The rows of a group lie close to one hidden flat surface of 9 dimensions, which passes through zero. Surfaces can cross.
In the rows, zero is written as 128.
Some rows, each with its group after it:
[125 172 146 198 151 168 158  95 139 149 149 107 177  97] | P
[116 125 165 122 150 102  70 171 124 143 141 130 128 104] | M
[136  66  77 194 114  80  80 148  94 118 124 129  67 142] | M
[113 128  99  87 163 117 188  94 205 113  94 108 117 146] | R
[144 109 102 156 153 141 129  90 182  73 136 111 124 140] | L
[152 122 157 128 158 136  75 137 142 109 174 108  83 130] | R
[124 119 108 159 159 149 190  72 125 123  94 100  89 110] | L
[176 118  74 167 138 160 175  64  96 132 122 111 117 120] | H
[ 73 130 172 156 154 122 141 127 121 155 105 120  98 121] | L
[109  85 166 115 162 142 138 131  70 158 126 101 126 120] | H
[122 129 172 128 102 116 117 127 164 134  87 121 178 167] | H
[116 122 128 142 176 126 133  98 154 116 118 140  64 137] | P
[130 140 178 116 100 113  94 124 142 129 117 146 186 136] | Z
[ 86 142 137 137  91 139 161 102  99 116  82 161 185 118] | Z
[176 157 129 141 128  94  58 137 109 164 106 203  96 119] | H
[158 105 165 128 134 149  88 122  85 145 124 143 153 148] | Y
[152 116 117 127 190 154 167  89 121 180 114 132 100 159] | Y
[125  81 140 134 152 112 123 113 176  96  94  87  99 156] | P
[110 118 133  84 197 117 129 118 187 105 155  91 100 116] | R
[157 145 114  64 121 113 134 155 128 127  93 103 161  74] | L
[ 90  77 144 147 132  58 105 128 120 143 107 109  71 141] | Z
[134 172 117 125 124 127 168 111 159 174 141 137 156 142] | Y
[105 146 122 161 159 138 136 161 156 152 155 121 173 117] | Y
[ 73  88 141 177 110  87 102 106  86 134 110 184 118 157] | L
[114 110 120 161 171 122 135 104 201 105  94 115  85 159] | M
[155 151 100  98 160 177 166 117 152  87 124  97 125  82] | H
[ 97 125 104 131 112  83 191  83 100 140  93  94  59  96] | Y
[119 106 169  75 152 130 171  85 133 149 101  94  89 163] | M
[125 138 111  80 123 116 162 116 136 163  99 165 140 165] | R
[116 154 127 168 151 154 113 152  86 125 142 116 164  34] | P
[ 96 110 129  88 102  80 112 139 131 139 155 171  97 193] | R
[127 186 116 108  51 100 167 111 166 119  98 131 157 116] | Y
[136 148 128  99 193 149 127 125 159 117 163 116  68  97] | L
[154 156 106 126  80 102 129 108 150 142 212 130 161 157] | Y
[171 163 196 100 122 123  84 126 137 147 130 110 193 103] | Y
[101 142 138 144 126 123 158 124 175 115 112  85 163 113] | H
[133 109 135 135 149 127 133 116  72 157 129 118 113 116] | M
[173 139  93  78 146 114 111 105 181  88 123 139 145 108] | L
[118 139  78 164 117  81 114 146 102 147  88 181  83 102] | M
[ 89  93 128 109 145  76 106 156 117 118  92 123  96  97] | L
[145 121 127 124 103 132 146  92 118 120  85 125 122 134] | Y
[174  80 113  83 124 128 130 136 115 113 113  74 132 126] | P
[132 126 152 148 124 158  87 190 157 110 168 118 181 149] | Z
[105 120 175 123 148 130 128 110 158 119  90 109 157 137] | Z
[ 99 156 152  95 115 129 147 113 156 106  90 157 154 122] | Z
[163 138  89 157 127 129 131 130  96 122 125 110 129  64] | M
[126 103 155  80  94 167 167 116  46 153  87 141 178 161] | H
[188 140 128 150 156 177 135  94 143 115 114  83 122  94] | R
[180 127  92 167 131 182 128 155  91 137  98 142 127 132] | R
[ 94 137 145 169 146 122  84 141 107 132 143 177 122 109] | P
[184 197 122 107 124 168 112 144 159 100 149 141 125  94] | R
[145 136 117  84 133 135 138 103 114 155 146 165  80 164] | M
[105 138 154 147 111 113 135 110 145 113 106 100  90 101] | R
[ 93 110 135 122 122 132 117 166 122 116 215 109 151 137] | H
[158 161  95 113 142 132 141 130 156 113 140 110 113  83] | Z
[159 186 118 114 126 183 161 147 164 128 116 121 160 117] | Z
[122 104 140 116 126 124 163 128 102 177 101 100  79 165] | L
[144 162 104 131 148 130 122 138 181 104 125 126 124  91] | M
[107 116 150 120 191 119  85 129 167  97 149 128  81 114] | L
[152 128 181 171 141 117  85 120  91 173 118 126 177 106] | H
[105 138 129 123 119 113 140 144 181 108  64 127  92 146] | R
[104  77 157 151 111  89  99 126 100 146 120 139 130 175] | Z
[163 135 195  75 144 102  55 130 140 137 188 100 132 104] | Y
[119 112  68 152  90 137 154 132 119 105 160 133 106 158] | P
[ 83 132  75 147 123 109 156 153 135  95 112 145  65 107] | M
[131 137 145 134 146 142  96 137 154 130 210 144 120 166] | P
[137 146 120  50  97 117 168 128 152 161 141 125  96 190] | P
[165  98  95 110 160 146 117 132 114  91 139  89 115  86] | P
[ 89 135 127 131 146 120 125 163  81 140 116 134  94  68] | H
[182 143 140 124 126 121 108 125 131 167 146 109 142 130] | Z

New rows, each followed by its group:
[159 146 147 149 147 139 108 116 118 142 106 120 157  87] | H
[ 92 117 124 142  97 131 129 149 120  71  71 124 119  90] | Y
[154 135 108 152 138 156 168 131 121 153 111  99 111 126] | Z
[127  78 102  96  66 111 132 174 139 105 167  95 136 191] | P
[121 177 141 152 106 110  99 159 122 153 102 183 176  96] | M
[169 145 119  88 109  94 122  73 107 163 144 162 110 131] | Z
[ 94 152 114 174 154 156 155 104  94 125 143 156  97  84] | L
[119 179  99 108 122 149 164 152 186  96 181 106 120 115] | P
[156 162 181  81 127 113  99  78 129 146 204 120 146 117] | R
[132 154 138  84  99 122 112 191 126 133 154 116 177  97] | P
[176 186 124 111 127 164 138 121 110 142 128 140 157  82] | R
[185 126 124  95 194 113  99  65 123 118 178 100  92  62] | Z
[100 115 138 105 151 138 147 113 118 132 106 160  98 160] | Z
[140 150 151 112  84 109 129  75  96 159 151 147 122 136] | R
[142 107 112 111 127 107 122 146 169  91  96  75 149 105] | L
[ 94 143 109 142 114 123 117 171 131  80 101 119 144  59] | P
[180 121 101 104  92 164 143 108 111 111 122 161 150 178] | H
[ 71 127 105 132 162 161 140 190 152  77 140 120  96 103] | Z
[177 109 114 139 161 161 139  85  59 157 164 130  59 124] | R
[150 120 130 166 159 181 156 138  81 168 124  99 153 113] | Z
[204 179  96 127 116 161 147 169 145 170 144  98 133 122] | Z
[125 112  93  94 154 134 147 154  99 166 138 162 188 151] | R
[104 148 101 124 100 180 208  91 159  83 131 113 159 147] | M
[162 110 111 145 157 150 105 115 110 112 161 130 123 121] | P
[ 97 153 153 129 132 142 118 182 116 125  82 158 167  90] | Y
[150 159 125 133 161 140 121  91 127 139 106 176 110 102] | P
[134 112 100 144  99 115 146  83 107 123 149 136  75 161] | R
[ 83 104 154  95 149 138 127 120 122 129 117 175  99 186] | Z
[ 65  97 173 141 129 121 126 138 111 138 124 131 131 155] | M
[131 117 132  77 143 142 112 150 163  93 136 129 106 152] | H
[136 120 181 111 145 118 101 143 182 153  91 119 201 164] | R
[ 57 146 198  98 163 154 126 144 161 125 154 151 150 153] | M
[113 154 137 140  89 109 147  89 127 105 152 107 128  87] | R
[166 117 123 148  97  76  69 142 164 127 160 100 129 136] | Z
[110 150 177 145 160 170 138 128 120 169 171 129  80 162] | L
[142 142 125 156 152 157 149 120 102 130  91 109 100  81] | R
[111 123 101 155 135 109 115 103  92 110  77 206  76 111] | P
[ 85 148 131  79  94  78 183  79 150 144 106 145 132 146] | R
[140 161  86 125 102 154 181 141 133 140 100 141 113 150] | Z
[108 148  71 114  57  84 133 133 119 106 133 184  97 128] | Z
[142  98 114 128 181 146 142 117  53 175 155 125 147 111] | R
[174 130 122 137 141 106 137 104 156 149 110  82 102 121] | Z
[147  94 140 161 107 164 133  91 138 111 123 127 188 198] | Z
[147 132 180 105 159 145 111 159  85 213 131 137 126 156] | Z
[134 171 136  51 110 126 145 129 158 150 171 149 140 155] | H
[134 132 158 107 164 143  99 149 161 131 181 117  92 156] | L
[133 164 117 134 153 120 169  91 149 149 114 106 113  95] | H
[180 140 146  94  77  79 110 120 148 153  59 107 142 142] | M
[116 122  86 155 137 154 142 170 108 107 108 132 136  96] | R
[113 162 105 156  82 152 155 128 150 108 146 152 133 153] | L
[131 152 186 163 144 149 145  97 110 167  95 105 171 105] | L
[128  86 119 154 144 170 124 144  80  94 151  94 147  98] | H
[109 147 142 123 144 129 154 124 111 117  67  92 130  47] | Y
[169 135 194  98 139 125 124  84 144 190 138 118 174 180] | H
[138 159 117 174 174 163 131 119 109 138 140 145 160  71] | M
[117 115 127 139  80  97 121 122 106 106 141 112 118 111] | Y
[104 100 135 153 132 122 108 179 134 124  85 128 118 145] | R
[ 69 181 140 110 120 119 117 199 190 109 178 137 122 121] | P
[129 101 136 140 116 116  96 127 144 106 165 129  96 175] | R
[150 167 113 114 109 119 125 158 159 130 137 125 125 124] | Z
[101 159 132 132 160 131 105 172 133 115 148 143 130  65] | M
[113 110  87 208 139 136 164  99 139 102 145  72 134  99] | H
[ 87 155 159  81 118 104  92 211 136 138 143 153 112 105] | L
[155 124  95 131 143 154 133 105 119  71 155  80  93  62] | Y
[ 77  93 138 147 109 125 149 135 133 101 117 102 125 143] | M
[120 148 113 149 144 159 124 165 104 105 135 109 123  39] | R
[180  74  64  98 132 112 148  89  89 124 111 113 104 138] | L
[142  87 103  73 117 104  83 165  63 126 148 162  91 128] | P
[122  80 130 102 192 120 146 118 130 171  95 129 120 173] | R
[131  91 149 121 113 124  68 158 102 129 169 158 144 173] | H
[ 91 121 128 127 168 130 138 149 129 159 120 145 102 149] | Y
[ 62  90 159 174 160  97  94 131 132 110 116 131 102 121] | L
[104 146 129 109 115 124 177 100 168 122  73 133 111 153] | M
[200 166 127 147 135 164  98  73 145 120 138 179 178 128] | P
[145  92  84 144 172 156 177  90 115 131 135 103 139 136] | R
[112 149 151 169 112 153 177  67 160 146  88 134 129 176] | L
[134 165 141  69 165 154 149 117  78 173 137 177 106 116] | Z
[122  84 164 100 134  96 106 150 142 148 113 108  99 176] | L
[161 165 110 191 144  87 130  72 156 178 131 127 112 109] | H
[145 106 142 150 113 113  71 139 176 113 193 135 152 194] | H
[142 125 131 221 143  99  86 120 105 147 113 119 148  73] | H
[178 153 131 196  57 165  97 130 116  95 130 130 110 126] | R
[150 158 183  87 125 135  93 146 143 159 138 162 174 161] | Z
[122 105 105 107 169 121 126 116 178  85 188  94 123 135] | R
[165 149  94 108  77 139 103 159 147  89 189 147 154 130] | M
[141 140  78 133 152 172 151 139 150  96 123 151 125 134] | Y
[111 146 146  95 136 135 141 159  86 183 113 160 109 135] | Z
[176 110 112 114 169 138 132  76 124 125 140 127 119 127] | L
[120  93 148 160 125 104 137  69 156 109 143  82 127 148] | R
[137 136 142 170  95 134 123 137 142 149 134 137 214 158] | Y
[110 131 127 146 172 134 167 120 172 140 103 105 127 138] | Y
[114 144 178 131 136 118 119 128 126 166 127 106 177 104] | H
[ 96 127 117 105  81 115 124 210  87 140 152 128 119 130] | L
[ 59 113 102 148  97  80 137 142  98 104 108 145 104  92] | Z
[189 167 138 124 163 130 106  96 138 167 169 131 140 106] | H
[150 100  56 115 112 141 156 148  98 107 171 108  82 141] | L
[143  94 122 106 116  99 146 100  67 182  98 163 104 162] | L
[ 89 108  78 158 158 148 148 170 168 102 125 150 109 160] | Y
[144 130  93 153  80  75 132 138  99 146  58 118 120  84] | M
[162 177 111  79 116 103 171  73 164 147  86 133 106 117] | Z
[132 142 130 151 139 157 162 103 102 150 137 122 123 123] | L
[149  98 162 116 121 100  86 118 127 123  51 136 153 137] | P
[ 99 151  97 129 146 134 159 157  91 131  92 134  88  60] | R
[159  82 118 131  88 127 133 116 139  87 123  57 149 157] | M
[112 109 160 135 176 103  79 164 160 118 122 100 103 111] | M
